The groups are shells around one centre, one inside the other: the same stretched ball of 7 dimensions in 8 sizes.
(in the rows, 128 means zero)
Some rows, each with its group after it:
[ 91 146 135 123 129 118 187  95 117 144 175 121  88 122]
J78
[159 115 135 134 147 124 118 130 118 111 154 153 129 152]
J334
[142 145 131 103 115 147 116 151 154 104 130 153 127 131]
J374
[106 105 111 108 132  93 152 116 100 165 126  94 122 124]
J334
[135 101 113 133 146 133  81 124 127 136  96 134 165 139]
J868
[153  82 121  67 133 127 127 167 143 130 129  99 120 114]
J334
[125  87  96  48 118 171 127 188 162  93 133  80  85  83]
J665
[178 119 157  95 145 174 142 161 167  68 206 159  82 130]
J764
[ 86 157  90 149 104  97 136 113  75 128 114 126 117 140]
J764
[115 160 126 138 115 112 155 116 105 119 154 146 105 141]
J334
[124  97 108  99 119 152 132 155 136 121 110  82 101  89]
J716
[ 96 131  89 156 128 122  85 107 102 137  79 132 161 140]
J374
[105 124 116 201 164  99  72  53  91 179  78 161 209 173]
J422
[128  81  94 116 103  97 129 156  90 171  46  46 128  88]
J665
[148  82 126  63 136 123 153 161 137 130 157  94  99 111]
J78
[106 102 110 103 131 136 124 127 137 150 104  95 131 105]
J374
[ 78 133  93 125 143 175 113 111 136  85 163 140 103 127]
J764
[ 90 134 111 182 146 107  90  65 101 176  76 145 189 154]
J334
[140  88 136  82 150 138 165 140 137 120 188 105  83 114]
J334
[114 118 121 122 163 133 141 105 114 102 204 152 101 154]
J422
[124 172 138 161 129 158 134 109 131  83 172 180 102 146]
J665
[105 151 136 160 134  81 141  72  98 182 115 148 161 156]
J78
[ 61 161  87 172 130 145 120  84  96 103 141 146 111 140]
J764
[103 127 118 159 132 110 115  90 108 173  81 120 161 130]
J868
[127  85 118 139 162  93 108  97  99 174 109 118 168 148]
J334
[112 155 144 125 119 121 167 107 131 143 149 136 110 126]
J716
[116 103 102  84 113 155 155 165 131 101 143  78  67  85]
J78
[118 103 111  70 118 145 164 162 136 109 158  84  70  92]
J716
[140  98 112  70 113 152 138 180 146 104 131  88  89  92]
J374
[154 123 154  89 152 162 132 136 175  98 192 166 114 139]
J716
[177 103 161  90 158 118 135 136 148 130 180 157 134 154]
J665
[167 115 135 131 108 140 129 162 129 121  95 107 113 103]
J764
[119 113 128  38 119 167 183 170 172  95 195  96  51  86]
J422
[117 104 117 103 133 114 119 123 132 167  95 106 153 121]
J374
[193  90 134 120 131 116  86 164 128 136  81 128 165 136]
J422
[138  96 118 107 140 138 146 145 117 103 168 108  84 118]
J78
[100 128 101 111 110 133 117 133 130 140  88 107 134 110]
J868
[105 127 127  84 120 118 179 127 131 144 159 102  92 110]
J716
[159  92 119 100 128 149  74 163 159 134  67 117 166 114]
J764
[108 118 106 159 137 141  92 106 119 139  86 125 153 126]
J716
[ 73 144 103 201 143  78 112  46  64 185  88 140 177 164]
J422
[ 80 146 108  63  98 133 169 142 148 131 141 100  90  98]
J665
[133 162 145 152 118 155 118 118 151 118 115 161 135 129]
J665
[132 138 108 117 126 141  84 143 136  98 118 163 149 150]
J764
[155  93 127 104 123 143 115 159 146 137  89  96 131  99]
J374
[153 144 153  77 105 122 185 161 144 112 177 129  77 118]
J665
[ 87 129 111 158 153 112 110  71 105 159 120 144 162 153]
J868
[117 131 133  82 102 133 159 144 156 154 108  95 113  91]
J764
[131 111 143 129 175 126 117  89 136 141 169 164 152 162]
J716
[ 96 121 112 144 134 116 117  95 115 169  88 114 156 125]
J868
[103 155 130 184 162 107 117  58  95 135 163 190 155 185]
J422
[127 130  97  95  71 121 148 184 112 120  80  73  89  85]
J665
[113 101 110  81 124 145 151 149 137 121 142  87  89  96]
J868
[166  93 119 122 136 134  92 155 124 116 105 125 142 132]
J716
[103 134 102 125 100 116 118 131 117 156  64 101 143 110]
J374
[130 112 102 146 119 108  86 130 103 156  51 112 170 129]
J868
[102 105 113  91 123 125 137 127 139 167  97  85 133  99]
J78
[129  98 145 105 177 155 149 105 149 113 213 143 100 137]
J78
[123 123 124  69 104 142 166 163 150 121 141  94  82  91]
J374
[181 103 159  83 141 153 151 164 162  98 185 135  91 120]
J334
[ 59 156  98 107 133 146 142  99 132 107 177 145 102 136]
J422
[ 83 146 102  76 101 129 169 142 130 118 152 104  81 106]
J78
[116 106 129 188 173 104  87  57 103 187  90 147 198 161]
J422
[173  96 144 109 132 122 131 151 133 139 119 114 128 120]
J868

New rows. What belongs after each?
[103 100  86 150 143 112  93 109  87 143  92 112 153 139]
J334
[ 99 104 111 136 165 144 107  92 127 134 141 133 141 138]
J716
[149 100 114 145 107  75  90 135  96 202   4  89 196 121]
J665
[111 144 146 146 177 144 137  71 134 107 220 193 121 172]
J422
[164  91 143  89 153 140 123 145 154 124 154 132 128 130]
J868
[159 130 154 128 126 124 142 132 135 136 131 137 125 128]
J374
[137 107 102 173 118  90 101 124  70 159  53 101 156 131]
J764
[159 150 120 123  84 138 105 177 133 103  75 133 129 117]
J665
[169  91 159 124 149 139 123 127 154 158 111 118 147 115]
J764
[101  82  78 105 133 123 111 139 101 134 103  80 123 112]
J764
[102  93 111  67 143 136 132 130 153 147 137 100 127 111]
J665
[126 110 145 110 174 184 143 109 166  89 220 153  89 129]
J665
[171 146 143 121  95 133 141 169 133 104 119 134 104 118]
J665
[148  97  90 117  95 112  76 176 111 149  14  83 166 105]
J665
[119 144 136  85 101 156 156 149 169 125 127 113  99  92]
J764
[124 118 129 100 115 129 169 141 128 135 139  93  88  99]
J374
[169 105 132  99 140 144 119 161 138  90 163 142 110 137]
J78
[ 69 172 117 173 137 117 141  61  99 136 154 164 128 157]
J334
[134 129 119 161 140 115 103 111 100 125 121 153 147 157]
J374
[100 123 125 144 153 107 146  81 102 152 156 133 128 146]
J868
[148 110 122 111 118 100 128 148 112 147 101 110 136 127]
J374
[147 100 118 106 142 162 102 153 147  95 138 130 120 123]
J374
[135 118 114  76  93 122 147 175 133 131 102  86 103  95]
J716
[136 138 148 105 136 165 156 133 159  92 192 149  84 123]
J374
[116  64  95 125 147 132 111 128 107 149  94  70 128 102]
J665
[ 86 154 118 152 138 118 119  78 117 147 127 158 153 153]
J868
[192 114 155  88 115 124 137 177 149 122 126 128 120 122]
J422
[123 115 118 129 116  73 136 118  91 187  76  97 154 128]
J78
[154  96 100 141 126 117  48 147 117 149  29 122 197 136]
J665
[122 115 109  74 107 133 147 165 135 118 128  94  95 101]
J868
[ 75 131  92  99 129 162 121 123 145 107 141 122 110 115]
J422
[126 162 161 136 119 117 162 100 140 158 135 148 129 131]
J665
[118 119 107  57 115 174 118 172 176  93 135 117 105 101]
J665
[114 109 147  84 166 156 183 109 155 110 238 131  70 123]
J764
[157  89 119 125 133 128  89 147 128 144  74 110 159 121]
J868
[111 103 112 169 162 143 104  90 107 129 129 130 136 137]
J422
[178  77 136 166 152  99  81 119 103 177  57 118 190 141]
J764
[101 195 137 151 111 137 136  96 139 121 138 180 132 146]
J665
[ 99 110  83 160 112 103 105 119  78 162  46  82 147 113]
J78
[142  96 137 110 184 169  97 114 163 100 186 169 138 153]
J665
[161 107 124  93 113 166  92 178 170 112  81 115 138 100]
J764
[ 92 117  82 137 120  94  80 111  98 176  39 109 188 135]
J665
[146 118 152 109 148 150 163 128 146 106 198 139  85 126]
J716
[159 110 155  92 144 144 161 142 151 112 188 132  91 123]
J374
[154  97 133 146 150 112 134 121  97 133 145 123 119 140]
J764
[118 123 143 148 156 115 145  82 115 154 155 142 133 145]
J868
[133 129 130 146 148 129  90 104 134 137 114 165 171 156]
J868
[149 112 110 117 105 135 110 168 123 117  82 104 123 108]
J374
[146 106 116 147 118 133 102 142 117 139  66 103 142 110]
J334
[ 96 133 149 123 167 137 172  72 139 137 212 151 103 142]
J422
[165 115 136 110 112 131 110 159 146 140  80 119 147 114]
J374
[134 159 137 124 112 131 126 131 141 122 122 156 134 136]
J374
[142 111 142  87 145 161 164 144 153  91 207 129  71 117]
J716
